The rows are grouped in 4 ways, from coarse to fine. Each group lies inside one group of the grouping before and may be the whole of it. The rows also spread widely along 10 directions, which tell nothing about the answers.
In the rows, zero is written as 128.
Known rows, each followed by its group in each grouping:
[199  98 162  76  86  96 129  90 101 111 132 129 125 191 157  91 122  98
 100 115 139 115 139  93 139 158]
j167 j776 j208 j123
[102 101 105  87 105 121 173 103 157 107 107 134  89 141 134 154 151 115
 138 134 178 121 127 138 138 101]
j245 j944 j134 j320
[111 105 151 115 140 128 134  92 115 112 100 110 111 154 149 165 124  78
 181 143 156  96 101 101 130 110]
j245 j88 j535 j28
[118  74  99 122 119 111 127 132 161 102 107 155  66 150 116 141 106 121
 147 103 187 154  91 153 159  97]
j167 j776 j208 j184
[ 73 117  94 123 136 158 100  93 163 157  96 124  87 108 166 162 101 145
 123 170 134 116 142 106 113 109]
j167 j817 j166 j91
[ 76 136 132 125  90 105  82 119  70 155 128 110 150 125 127 124 107 121
 201 138 181  82 179  50 130 114]
j167 j840 j985 j120
[159 104 138 148 142 139  75 148  78 132  99 121 131 176  95  91 122  65
 166  90 115  95  63 132 187 122]
j167 j776 j19 j563
[160 108 152  95 120 113  75 129 126 122 146 110 150 150 156 157 108 164
 169 131 151  82 123  99 143 141]
j245 j88 j611 j407
[125  66 100 131 136 123  95  93 121 136  93 136  17 192 140  89  76  96
  77 116 137 156 119 121 125 104]
j245 j345 j361 j332
[208  62 189  81 113  95 114 119 141 106 159 105 135 168 186 198  88 149
 112 137 125  94 114  96 107 171]
j245 j345 j361 j59
[109 103 117 114 110 120 124 104 106 145 121 124 117 133 144 109 137  99
 127 130 148 126 136 100 142 144]
j167 j817 j65 j189
[ 87 125  79 113 125 144 108  97 116 138  85 127  88 169  88 105 153  95
 148 115 148 110 139 148 161  80]
j245 j31 j26 j876
[110 119 123 107  88 111 118 109 111 130 115 119 102 142 150 114 105 127
 144 140 176  98 154  81 124 112]
j245 j944 j134 j402
[134  97 150 116 135  99 122 112 111  92 104 134 112 173 128 155 120  87
 202 110 206 106 109 105 148 107]
j245 j345 j849 j980
[158 104 123 135  88 131 164 157 117 129 108  94 109 117 151  98  96 101
  99 141  89  78  47  98 135 148]
j245 j88 j423 j174
[157 100 113 119 106 130  99 139 138 120 113 119  93 148 142 109  95 151
 126 120 135 103  85 120 153 124]
j245 j88 j535 j29
[176  96 139 127 137 144  87 149 117 110 100 104  96 173 117 136  80 111
 153 111 111  78  40 127 154 106]
j245 j88 j611 j109
[120  86 117 130 105 130 174 146 110 124 103  99  74 145 108 133 105  71
 128 128 108 102  65 123 129 110]
j245 j88 j423 j364
[166 103  93 124 117 158 121 160 208 126 102 124 133  87 162 155 122 173
  89 149  86 103  40 165 156 148]
j167 j311 j468 j709
[ 97 117 101  92  84 149 140  76 119 141  73 114  24 175 123 129  72 100
  86 154 112 104 156  94  83  63]
j167 j776 j208 j123
[159 109 160 106 153 142  83  80 145 122 103 114 134 163 180 167 112 117
 138 145 125  89  99 115 131 129]
j245 j31 j26 j876
[164  82 168  59 108  72  73  90 132  94 167 151 138 181 165 164 117 172
 182 104 236 132 187  94 137 134]
j167 j840 j985 j120
[154 112 161  72 140 141 128  77 136  96  98 123 121 168 151 191 134  99
 163 137 154  89 109 118 124 108]
j167 j817 j65 j189
[131  85 125 139  98  95 136 171 125 112 128 128 133 129 110 137 111 107
 176 103 171 119  78 121 167 130]
j167 j776 j208 j123
[154 130 122  94  97 141 129 114 136 116  99 106 102 140 156 122 100 140
 123 146 124  73  99 101 130 119]
j245 j88 j611 j109
[146  67 136  79  83 102  90 138 108 116 148 121  70 192  92 168  79 150
 148  92 171 120 157 110 115 100]
j167 j817 j65 j189
[138  63 154  83  96  89 168 136 168  80 146 119  94 133 160 222  84 153
 169 131 198 112 102 108 106 115]
j245 j88 j423 j174
[ 84 116 100 124  81 114 121 106  79 158 106 105  73 146 135  90  86 110
 111 147 142  99 177  61 105 115]
j245 j345 j361 j59
[116 132 133 111 120 137 106  97 125 125  83 111  94 150 150 167  86 123
 160 155 149  66 130  80 105  88]
j245 j345 j849 j980
[113  72 149 121 117 104 111 118 123 131 135 116  98 153 154 167  90 119
 145 133 165 121 129  94 117 124]
j245 j944 j134 j320
[119  75 109 117 109 128 135 141 169 113 106 133  63 135 129 176  84 134
 133 117 157 131  86 145 131  94]
j167 j776 j19 j563
[110 109 115 133  96 116 175 118  94 130  97 116 100 140 131  74 141  53
 125 128 147 110  98 101 150 130]
j245 j944 j134 j320
[127  85 132 109  87 116 130 127 105 148 138  93  88 146 146 137  83 125
 101 143 103  96 131  85 102 135]
j245 j88 j423 j174

New rows. What belongs after each?
[132 121 108 158 159 139  84 133 116 125  76 134 118 151 120 101 130  87
 173 113 145  95  62 131 184 110]
j245 j345 j849 j980
[114  70 120 141 107 117 128 125 139 156 129 109  84 119 180 125  89 117
  78 150 113 132 104 102 117 150]
j245 j944 j134 j402
[134  41 146 145 107 106  67 164 128 145 155 108  80 135 156 175  28 157
 124 118 140 135 100  85 107 143]
j167 j817 j65 j189
[164  56 153 132  83  79 121 199  80 113 160 113 134 166  77 133 106  94
 183  64 161 115  88 122 171 144]
j167 j776 j19 j563
[168 122 140  95 141 139  67  83 117 133 110 133 133 175 160 100 130 124
 125 129 134 102 138 104 153 145]
j167 j817 j166 j91
[124 119 157  70 132 144 125  66 127 118  90  98  98 178 146 219 107 108
 145 170 120  63 151  96  80  86]
j245 j345 j361 j332
[222 110 139  93  56 109  98 170  84 108 130 112 112 203  92  65  97 139
 125  83 133  67 102 104 161 127]
j245 j944 j134 j320
[135 132 130 101 105 138 138 119 127 110  92 116 116 139 130 145 113 115
 165 137 155  75 110  97 132 110]
j167 j817 j166 j91
[149  75 141 135 117 106 152 132 101 113 113 125 102 153 132  96 117  57
 138 104 156 132  76 106 156 153]
j167 j817 j166 j91
[151  94 145 112  97 117 113 138 117 137 133 105 129 148 132 157  97 121
 130 134 108  91 114 101 125 139]
j167 j776 j208 j184
[107 130 108 129  76 121 152 149 132 123 101 116 118 102 130 133  97 125
 156 142 155  85 100  94 134 113]
j167 j776 j208 j184
[ 85 104 161 139 117 121 110 123  81 158 127  88 147 112 152 178  94  88
 178 157 134  82 127  54 105 141]
j167 j817 j65 j189
[111  67 136  76 109  94 135  90 123 124 150 132  98 169 128 174 141 109
 139 118 170 146 175 121 120 121]
j167 j840 j985 j120
[131  66 135 111 124 126 145 124 159 101 109 126  73 139 144 191  93 110
 142 123 161 130  73 129 122 110]
j167 j817 j65 j189
[ 99 128 127 108 101 123  99 119 107 153 125 110 149 137 121 157 123 128
 168 144 134  82 160  92 131 117]
j167 j776 j208 j123
[129 152  94 111  93 142  90 122 111 132  93 119 111 142 125  75 116 150
 150 130 148  72 124 101 160 105]
j245 j88 j535 j29
[110 118  99  87 126 148 136  77 146 139 101 132 101 143 144 132 157 114
 108 149 129 120 153 129 134 124]
j167 j817 j166 j91
[154 124  94 148  89 118  82 151 149 134 106 133 108 106 185  71  69 185
 115 132 164  98  95  81 154 145]
j245 j345 j849 j980
[ 73 105 104 116 137 124 112  89 110 123  96 132  68 161 121 118 120  92
 174 122 190 130 137 116 146  84]
j245 j88 j611 j109
[124  84 128  93  77 106 119 140 129 125 144 116 100 138 128 172  91 156
 145 122 169 112 145  97 113 122]
j167 j817 j65 j189
[155  75 125 119 111 135 100 124 155 136 121 109  53 145 182 141  42 160
  73 147 102 111  90 101 101 124]
j245 j88 j423 j174
[119 144 102  74  77 157 150  82 142 122  71 119  60 148 142 132  97 130
 104 153 131  80 146 106 101  74]
j167 j776 j19 j563
[137  87 103 121  96 119 143 140 145 101  96 139  57 154 112 123  86 112
 128 107 161 131  81 135 144  95]
j167 j776 j208 j184
[131 134 113  90 106 137  73  78 160 126  97 129  91 151 177 134  83 180
 125 146 167  93 155  97 119  98]
j245 j31 j26 j876
[101  75 163 133  93  80 174 125  85 130 141 103 141 120 149 149 120  54
 166 134 164 119 118  68 122 157]
j167 j840 j985 j120
[129 100 129 133 128 121 126 131 117 113 100 123 107 150 127 122 124  83
 165 118 161 106  78 123 159 111]
j245 j944 j134 j402
[157  94 165 104 117  99  74  83 154 107 125 145 108 145 220 145  54 163
 139 143 201 127 137  67 116 138]
j167 j776 j208 j184
[111 107 143 144  91 110 110 133  90 138 111 107 104 135 140 126  57  99
 158 137 152  95 115  60 117 118]
j167 j776 j208 j184
[ 78 120 104 156 112 135  76 133 101 163 101 112 101 118 130 113  80 121
 154 140 139  97 120  80 131 101]
j167 j840 j985 j120
[ 99  65 134 117 122 129 140 101 105 143 112  93  49 172 125 164  93  76
 110 140 102 122 119 109  98 106]
j245 j88 j535 j29
[141 110 142 136 112 155 114 124 102 146  84  92  83 157 127 143  62  80
 106 151  60  72  78  93 104 106]
j167 j776 j208 j184
[163  78 136 101 111 107  78 111 156 127 140 140 107 160 173 139  84 166
 107 124 151 136 132 112 135 142]
j167 j776 j208 j123
[155 110 166  69  94 123 132  91 101 114 115 104 103 180 136 166  96 106
 144 140 142  79 157  74  94 116]
j167 j817 j166 j91
[151  78 131 115  65 112  73 155 126 143 146 106  74 139 155 145  21 192
 105 127 142 106 134  67  95 130]
j167 j817 j65 j189
[149 121 121 107 120 130 126 109 158 130 117 134 160 116 172 127 154 131
 118 147 121 106 102 129 161 160]
j167 j776 j208 j184
[124  79  82 125  93 114 126 146 122 108 101 134  43 184  72  91 104 103
 136  75 174 138  97 153 163  82]
j245 j31 j26 j876
[129  95 144  95  99 111 111 120 168 100 122 134  98 128 174 197  67 173
 169 132 207 110 130  98 113 104]
j167 j776 j19 j563
[146 118 126 113 159 146  50  99 147 132 113 127 135 146 174 129 118 157
 148 138 138  99 106 122 163 131]
j245 j88 j611 j109
[140  94 132 159 121 127  95 129  81 136  97 107  78 165 143  64  73  77
 129 117 127 108  70  83 148 128]
j245 j88 j535 j28
[128 134  98  96  66 147 154 121 103 123  78 110  65 151 101 101 102 104
 115 129 129  79 115  99 119  86]
j167 j817 j65 j189
[158  79 164 104 113 124 134 120 142 116 122 112 111 146 164 184  90 111
 125 134 124 104  91 112 115 136]
j167 j776 j19 j563
[ 98  96 101 119 117 146 113 131 168 154 120  98  84 107 160 180  84 167
 107 167  97 100 105 116 107 117]
j245 j88 j611 j407
[104 126  91  91  96 134 125  92 147 131  99 133  79 144 149 113 126 146
 114 145 165 108 154 114 131  98]
j245 j944 j134 j320
[ 79  59 125 146 139 118 124  98 131 127  98 126  29 154 157 151  68  79
 129 135 171 152 103 105 108  88]
j245 j944 j134 j402
[127  58 109  68 118 115 120 113 181 115 146 129  79 179 106 214 136 159
 125 108 151 141 147 180 129 100]
j245 j31 j26 j876
[147 127 134 143 137 145 104 123 120 116  71 109 111 137 158 130  83 103
 153 147 129  65  61  92 138 110]
j245 j345 j361 j59
[ 93 110 126 124 105 120 154 128 144 141 125 115 160  82 166 166 142 117
 153 152 144 104 116 109 140 153]
j167 j776 j19 j563
[151  85 146  75 130 151 174  93 122 116  99 103  93 180 107 190 155  53
 108 133  78  98  90 148 114 112]
j167 j817 j65 j189
[101 143 100 128 112 151 154 119  86 134  60  97  92 152  90 110 128  56
 145 143 104  60  96 108 134  83]
j245 j345 j361 j332
[145 128 122 100 105 128 106  96  93 117  90 131  96 179 117  83 121  94
 145 114 155  97 126 102 147  95]
j167 j840 j985 j120
[118 124  97 122  87 140 166 106 133 116  70 111  47 124 165  82  74 103
 101 150 143 101  84  88 119 103]
j245 j88 j611 j109
[131  66 160 130 110 109 157 123  91 131 119 106 102 154 135 140 103  45
 128 119 122 123  94 101 125 142]
j167 j776 j19 j563
[131  87 122  89 120 113 134  97 127 100 107 131  70 186 121 153 118 107
 141 118 172 118 136 126 128  94]
j245 j345 j361 j59
[215  62 160 103 113  95  88 149 147  88 143 141 114 183 139 146  85 145
 140  87 161 125  77 133 159 142]
j167 j776 j208 j184
[113  88 132  70 139 134 184  64 169 107 104 129  89 160 154 198 170  86
 116 153 142 126 124 152 118 106]
j245 j944 j134 j320
[ 79 104 121 114 141 115 179  95 137  78  68 134  74 149 120 184 128  61
 206 130 217 113  95 124 133  65]
j245 j345 j361 j332
[143 107 111 105 108 146 114 135 131 114  93 121  80 157 104 144 104 122
 140 114 136  95  88 132 138  91]
j167 j817 j65 j189
[142  94 110 147 116 121 142 139 149 122 105 129 110 112 172  90 121 107
 109 131 142 122  55 124 165 148]
j245 j944 j134 j402
[151 126 121 109  67 129 143 167 127 120 117  93 116 117 136 137  80 158
 138 144 121  56  85  90 123 120]
j245 j88 j423 j364
[180  95 133 117 101  99  84 146 153  93 119 135  95 149 169 124  53 182
 146 114 198 104  93  93 141 125]
j245 j345 j361 j332
[ 85  30 153 135  91  88 141 162 115 142 161  96  84 132 123 220  61 106
 151 121 149 138 127  98  94 129]
j167 j776 j19 j563
[150  72 157 110 101 109 131 150 128 134 151  99 136 142 129 200 102 119
 132 134  99  99 106 113 118 149]
j167 j776 j208 j184
[127  92 122 120  89 113 128 134 135 117 117 116  68 133 160 130  56 146
 131 135 166 110 104  86 114 111]
j245 j88 j423 j364
[122 127 162 117 106 117 130 113 117 114 103 111 143 123 160 173  90 105
 186 155 163  72 111  70 118 118]
j167 j776 j208 j184
[142 124 103 150 102 152 116 172 138 141  95 105 115 102 133 116  85 135
 128 139 102  74  55 107 147 132]
j167 j817 j166 j91
[129 104  74 111 113 141 117 158 145 109 100 127  71 159  73 125 125 140
 155  96 146 105  79 172 174  78]
j245 j88 j611 j109
[120 123  75 141  64 148 147 141 145 141  77 121  55 100 156  66  68 133
  72 140 117 105  83 102 130 113]
j167 j776 j19 j563
[149 108 141  94 153 133  69  64 125 142 124 125 120 167 190 111 127 128
 109 147 122 116 140 103 138 151]
j245 j88 j611 j407
[112  64 137 139  83  90 168 153 133 119 136 101  87 100 174 150  60 117
 135 138 167 125  81  77 113 149]
j245 j88 j611 j109
[109 119 109 104  98 124 124 120 139 110 102 121  88 134 136 141 100 149
 168 134 184  94 121 104 135  92]
j245 j88 j535 j29
[144  93 104 172 112 126 161 185 115 126  97 120 129 121  94  86 136  54
 138 101 105 112  10 148 194 141]
j167 j776 j208 j123
[107  92  70 121  87 110 149 142 148 124 113 150  76 136 103  95 130 122
 121 103 169 151 113 149 168 109]
j167 j776 j208 j123
[158 121 158  69 114 130 132 100 138  91 109 111 115 161 154 186 105 137
 169 146 154  63 113 100 114  98]
j245 j88 j423 j174
[113 148 123 135  91 143 149 142  81 130  78  97 130 118 109 108 118  71
 174 135 134  57  81  80 143 109]
j167 j817 j65 j189
[145  89 126  72 110 145 129 129 180 124 133 109 114 131 138 233 124 170
 118 146 105  94 113 146 111 120]
j167 j817 j65 j189
[123 148  86 114 116 165 129 109 164 130  71 128 105 117 141 125 128 130
 114 156 108  86  89 137 147 100]
j167 j776 j208 j184
[ 91 112 131 128 119 114 164  98 133 114  95 131 120 110 164 148 121  79
 167 151 180 117 104  95 134 122]
j167 j776 j208 j184
[130 129 141  92 112 158 103  83 118 145  93  98  97 159 148 165  93 117
 114 165  87  67 134  87  90  94]
j167 j840 j985 j120
[132 103 141  93  91 101 121  74 113 114 109 138  74 171 167 107  80 107
 124 133 187 129 161  72 111 116]
j167 j776 j208 j184
[ 72  80 122 152 141  99  98 127 100 165 152 112 141 114 151 125 136  99
 161 135 149 137 129  97 155 164]
j245 j88 j611 j407
[102  79 158  94 115 105 128 118 135 129 153  99 122 133 157 227  98 142
 168 155 154 100 148  91  95 126]
j245 j88 j423 j364
[108 117 113 113 152 137 103  83 139 118  92 136 100 144 161 119 128 111
 159 134 175 119 111 121 157 108]
j245 j88 j611 j109
[127  86 143  86  95 104 183 131 146  93 126 117 116 135 121 206 132 105
 172 126 170 106 104 125 124 108]
j167 j840 j985 j120
[131 104 142  99 108 134 124 108 159 126 121  99 107 125 186 188  89 157
 126 169 125  84 113  91  99 128]
j245 j88 j535 j28
[127  87 149 138 137 136  80  95  85 134  89 116  58 175 148 117  56  72
 133 125 144 119  99  76 115 104]
j167 j817 j65 j189
[204  59 180  92 122 109 124 114 143 115 150 116 134 158 188 164 106 120
 102 130 120 120  99 104 124 188]
j167 j817 j166 j91
[140  81 138 139  83  84  86 187  80 106 138 125 109 156  89 117  70 126
 211  72 217 112  99  87 162 116]
j167 j817 j65 j189
[121  88 112 139 129 122  74 139 113 141 120 128  96 165 118 108 110 120
 143 108 150 121 108 124 162 114]
j245 j944 j134 j320
[115 111 101 111  99 131 101 132 127 145 120 119 101 149 120 123 119 146
 126 129 137  98 137 119 141 110]
j245 j944 j134 j320
[126  99 148 104 167 136 100  45 129 132  99 138 105 164 188 132 129  83
 125 148 151 136 139 101 130 139]
j167 j817 j166 j91
[104  68 129  86 104 119 123 109 163 130 137 123  75 144 148 214  90 152
 124 137 151 133 157 124  98 107]
j167 j776 j19 j563
[136  86 141 145 107 119 128 164 173 120 120 113 124  93 171 193  59 148
 145 149 136  99  52 102 125 134]
j167 j776 j208 j123
[ 83  97  94 110 113 130 144  99 124 149 102 109  69 147 126 148 119 103
 104 152 118 113 149 113 108 103]
j245 j345 j361 j332
[157 124 126  98 111 133  94 152 168 111 125 123 160 117 138 184 122 184
 174 131 148  74  91 131 154 118]
j167 j840 j985 j120
[149 118 114 140 105 130  96 180 133 129 114 117 150 125 104 138 108 140
 166 116 120  79  65 129 172 122]
j167 j776 j208 j123
[134 113 154  81  96 117 103 119 150 111 131 112 124 146 159 203  87 178
 170 149 177  73 147  88 105 104]
j245 j944 j134 j320
[119 118 105 126 133 152 135 117 121 132  83 121 103 144 115 115 140  76
 140 130 123 101  89 128 155 115]
j167 j817 j166 j91
[183  65 145 101 116 105 115 134 110  97 124 139  94 200 103 117 121  88
 142  72 159 133  92 148 169 122]
j167 j776 j19 j563
[173 123 145 106 114 123  69 113 107 114 106 133 126 184 131 107  98 124
 158 112 155  89 118 101 156 111]
j167 j776 j208 j123
[155  95 130 125 105 129 148 174 138 109 116 109 137 116 116 167 123 114
 160 116 130  86  44 132 154 133]
j167 j817 j65 j189
